The rows of a group lie close to one hidden flat surface of 6 dimensions, which may be shifted away from zero. Surfaces can cross.
Known rows, each followed by its group:
[  0  21  13 -15  -1  48  -1  20  -8  23]	(2)
[ -7  -9  -5   2   8 -13   4   1  -5  -7]	(0)
[-6  1 -5 -5 -2  1  5  4  5 -1]	(3)
[ -8 -12  -1   6 -10  -1  19  15  -2   0]	(1)
[-18  34 -31   1  -4 -10   6  16  19 -12]	(3)
[-11   7  11   0   1  -3  -7   7   3  -7]	(4)
[ 7 -5  4  6 -9  1 -3 14  5 18]	(4)
[-10 -10  28  22  -2  26  10   6   2 -18]	(2)
[  0   1 -12   5   2  -1  -6   4   4 -10]	(4)
[-17  -6 -19  11  32  -2  20  10  -4  -6]	(0)
[  8  -2 -14  -7   0  -3  -8  -1  -3   7]	(1)
[ 20 -35   1  -8 -21  17 -21 -24   2  -6]	(2)
[ 22 -13 -21  15   7  11 -12  13  -5  12]	(0)
[  0 -11  -3  -9 -10 -10  11  -5   6   9]	(1)
[ 19  14  10   8 -16  -6 -18 -13  -5  -4]	(3)
[ -2  -9  22 -13 -14  21  -6   0   3   5]	(2)
[-2 11 -8 16 -4  6 14 15 -3 -2]	(1)
[-7 12  3 -9  3 10  1 17  4 13]	(2)
[ 12  10  -8   8  10  25  -3  12 -12  12]	(2)
[-11  -2   6   1   4  27  30  -6   6  -4]	(3)
[ -6 -14   2  -9 -19  19  12  -3  -4  -2]	(0)
[ -8   2  -2   4   3  10 -10  12   0  -7]	(4)
[-12  25   3   5   5  -5   6  15  10   2]	(2)
[ 9  5  2  6 -1  3 -9 10 -6  7]	(0)
[ -9 -22   6  -4   8   0  -6   0  -6  -7]	(4)
[ 10 -11   8   6  -3  25  -6   2  33  10]	(0)
[ 10  20   2   8   1  15   7  -2 -25   0]	(4)
[-3 -2 27  0  9 18  2 13 -8 15]	(2)
[ 8 -4 -6  4  9 -7 -7 -4 -9  1]	(1)
[ -1  10   1   2 -10 -14  -8  -2   7  -8]	(4)
[-36 -17   2 -26   3 -28 -10  12   2 -18]	(3)
[ -2  -5  14 -13   8 -10  12  -8   0  15]	(1)
[-7  8 10 -6  7 13  3 22 -9 18]	(1)
[ -1 -25   1   1  11   3   5   6  -2   7]	(0)
[-5  6  3  3  1 -1 24  1  2 10]	(1)
[  4   3 -10  -4   4  -1  19  -1   1  14]	(1)
[ -4  14  -9   8   4  -2   5  -2  11 -12]	(0)
[-3  9  1  0 -5  0 -1  1  4 -1]	(3)
[  6  18   0   6 -13  13  -6   6  -4   0]	(0)
[-14  21  23   2   1   2   3  13   0   4]	(4)
[ -4  -3 -10   1  10   4  -5  13 -15   0]	(3)
[  5  -6   6 -11  -3   2  -7  -3   4   5]	(2)
[ -4  15 -13  11   8  -4  -1   3  -4 -14]	(4)
[  1  16  11   8  -1  10 -19  -4 -24 -22]	(3)
[ -7  14 -25   2   1  -9   1  19   9  -1]	(3)

New rows. What belongs after each?
[-41   4  20  -1  26 -14   3  29  14  -8]	(4)
[  3 -17  -6   0  -1  22 -22  -3  -8 -16]	(4)
[ 13 -16  -5   8  -9  25  18 -38   2 -21]	(3)
[  1  13 -13   7  -8  -2 -15 -10 -11 -26]	(3)
[  1   0   1   6   9  -5  -4  12 -13   5]	(0)
[-9 15 16  2  5 -6 11  7 -9  5]	(4)
[ 1 -4  3 -4 -7 12 -3  2  6  0]	(2)
[ -9  22  12  -8 -22  -5   1  11  13   4]	(1)
[ -2 -16  -7 -29  -5  24   0  12   1  25]	(2)
[ -6 -44  22 -16  -6  -7 -13  12  17   9]	(4)
[ -1  13 -26   8   4   0   4  21   4  10]	(3)
[11  1 -1  3  7  8 -6  4 -6  7]	(2)
[ -5  12   1   8   6 -11  16   9  -5   7]	(4)
[  6  -4   7  -2 -11  -1   7 -10  13   7]	(3)
[ 13  19  11   3 -27 -13 -12  -9   3   1]	(4)
[ 15  -6 -12   8  -4  18  -9  -4  -2  -6]	(2)
[  3 -15   2   2  -4   5  -5  17   7  12]	(4)
[ -3  21 -25   3  -5  -3  10   5  18  -4]	(3)
[-13 -15 -16  -6   5  -1   9   7   5  -3]	(3)
[ 12  -2 -11   7  -1   3   5   0 -15   9]	(4)
[ 18  15  11   5  -8   9  12  -5 -31  18]	(4)
[-16  -5  -6 -10  -2 -14  -1   4  10  -7]	(3)
[ -2 -21 -21  -3   7 -19 -19  15 -16  -7]	(3)
[  4  -9   6  16  17  11   6  11 -11   1]	(2)
[  0 -25  17  -6   4   3 -10  -5 -22  -8]	(3)
[  3 -10  -6  -2  -7  -6   1  -5   8   2]	(3)
[ -3 -11   2   4   2  -8   7  16   4  13]	(4)
[ -6  -3  16 -21 -20  -8 -24  11   4   7]	(1)
[ -6   7 -24  -7  -1  22   9  17   9   9]	(2)
[ 10 -10 -13  14   9   6  -4   1  18   0]	(0)
[-16  21 -15   0  -2   0   1   3   4 -20]	(3)
[ 20   2 -29  -5  36  -3  17 -23  -8  16]	(1)
[ -8   5   2  -4  -7 -14   2  -7  -7 -10]	(0)
[ -8  -7 -11   2   2   8 -28  -4   4 -31]	(4)
[ 12 -21  -9   7  -1   8   1   5  -7  10]	(4)
[ -1 -16   3  -5  -9  -8 -12 -14  -6 -19]	(3)
[ 20 -14 -27   7 -17   0 -20  -3  11  -5]	(4)
[  5 -12   2  -2  17  -7 -11  -2 -13   6]	(1)
[-10 -23 -18   4  31   8  13   8 -19 -10]	(4)
[ -2 -13  -5   4   6  14  -3  12  -3  -1]	(4)
[ 18  10  11   9   0  29 -20  -1 -14   5]	(2)
[  4  12   0  17 -15 -18  -7  -4   4 -18]	(1)
[ -5  12   4  -6 -10 -13  -3   1  16   3]	(3)
[ 10  -1 -30  21  12  19   1   5  18  -5]	(0)
[-18  13 -10  -5  -7  -3  20   2  28  -4]	(3)
[  8  22  12   9  -3  -1 -14  -4  -1  -4]	(2)
[ -1   9   9  15 -10 -20   5  -7   3 -12]	(1)
[ -4  -1 -37  -2   7  44  19  28  -3  16]	(2)
[  5   1   8  -2  -4 -15 -13  16   0  21]	(3)
[ 16  42 -20  24 -11   7   8  16  -3  13]	(4)
[  3   6  17  -3 -25   4 -10  -8  14  -1]	(0)
[ 1 18 11  3  2  2  3 24  2 28]	(3)
[  9  12 -25  11 -16 -19 -13  -8  12 -17]	(4)
[ -5   7  11 -12  -2  -3  10   2   4  13]	(1)
[ 15  -4 -25   5   0  27  -4   3  -7   2]	(2)
[ 13 -20  11  10  20  13 -14   8  40  17]	(0)
[ 8 -3 -2  8  6 19 -2  7 -7  6]	(2)
[ 15  14  31   1  -8   5 -24  24 -21  26]	(0)
[-6 12 14 -3 -5  2  3 -3  5 -2]	(3)
[  3 -22 -14 -10 -16 -13   0  -3   5   5]	(1)
[ -6  11   7  -5  -1 -11  -9  20  -2  11]	(3)
[-7 14 17  3  0  5 -3 17  2  4]	(4)
[  4   7   8   1 -17  15  -2  -3  20  -3]	(0)
[ 14  -1 -24  17   1   8  -8  -1  16  -3]	(0)
[ 15   1 -37   6  -6 -18  -7  17  11  17]	(3)
[-26   1  -9 -11  -8   4  19  15  23   2]	(2)
[ -2  18  -1  -3 -14 -11   3  -5  19  -2]	(3)
[-28  -9 -20   8  25 -34  12  19  19 -12]	(4)
[ -5 -28 -12 -10   1 -14   1  11   6   8]	(3)
[ -2   6   5  -4  -6 -14 -16  13  -1   7]	(3)
[ -9   9  12   3   8 -12   2   0   9  -5]	(0)
[  6   0   5   2  -2  11  -5  13 -13  11]	(0)
[ 4 27 -1 -5 11  4 -7  5 -6 10]	(1)
[-10   0  19  -3   3   8  -2  10  -5   1]	(4)
[  8 -28   8  -3   4  10  -4  20 -25  23]	(0)
[ -5   1 -11   3  -2   2  14   1 -13 -12]	(0)
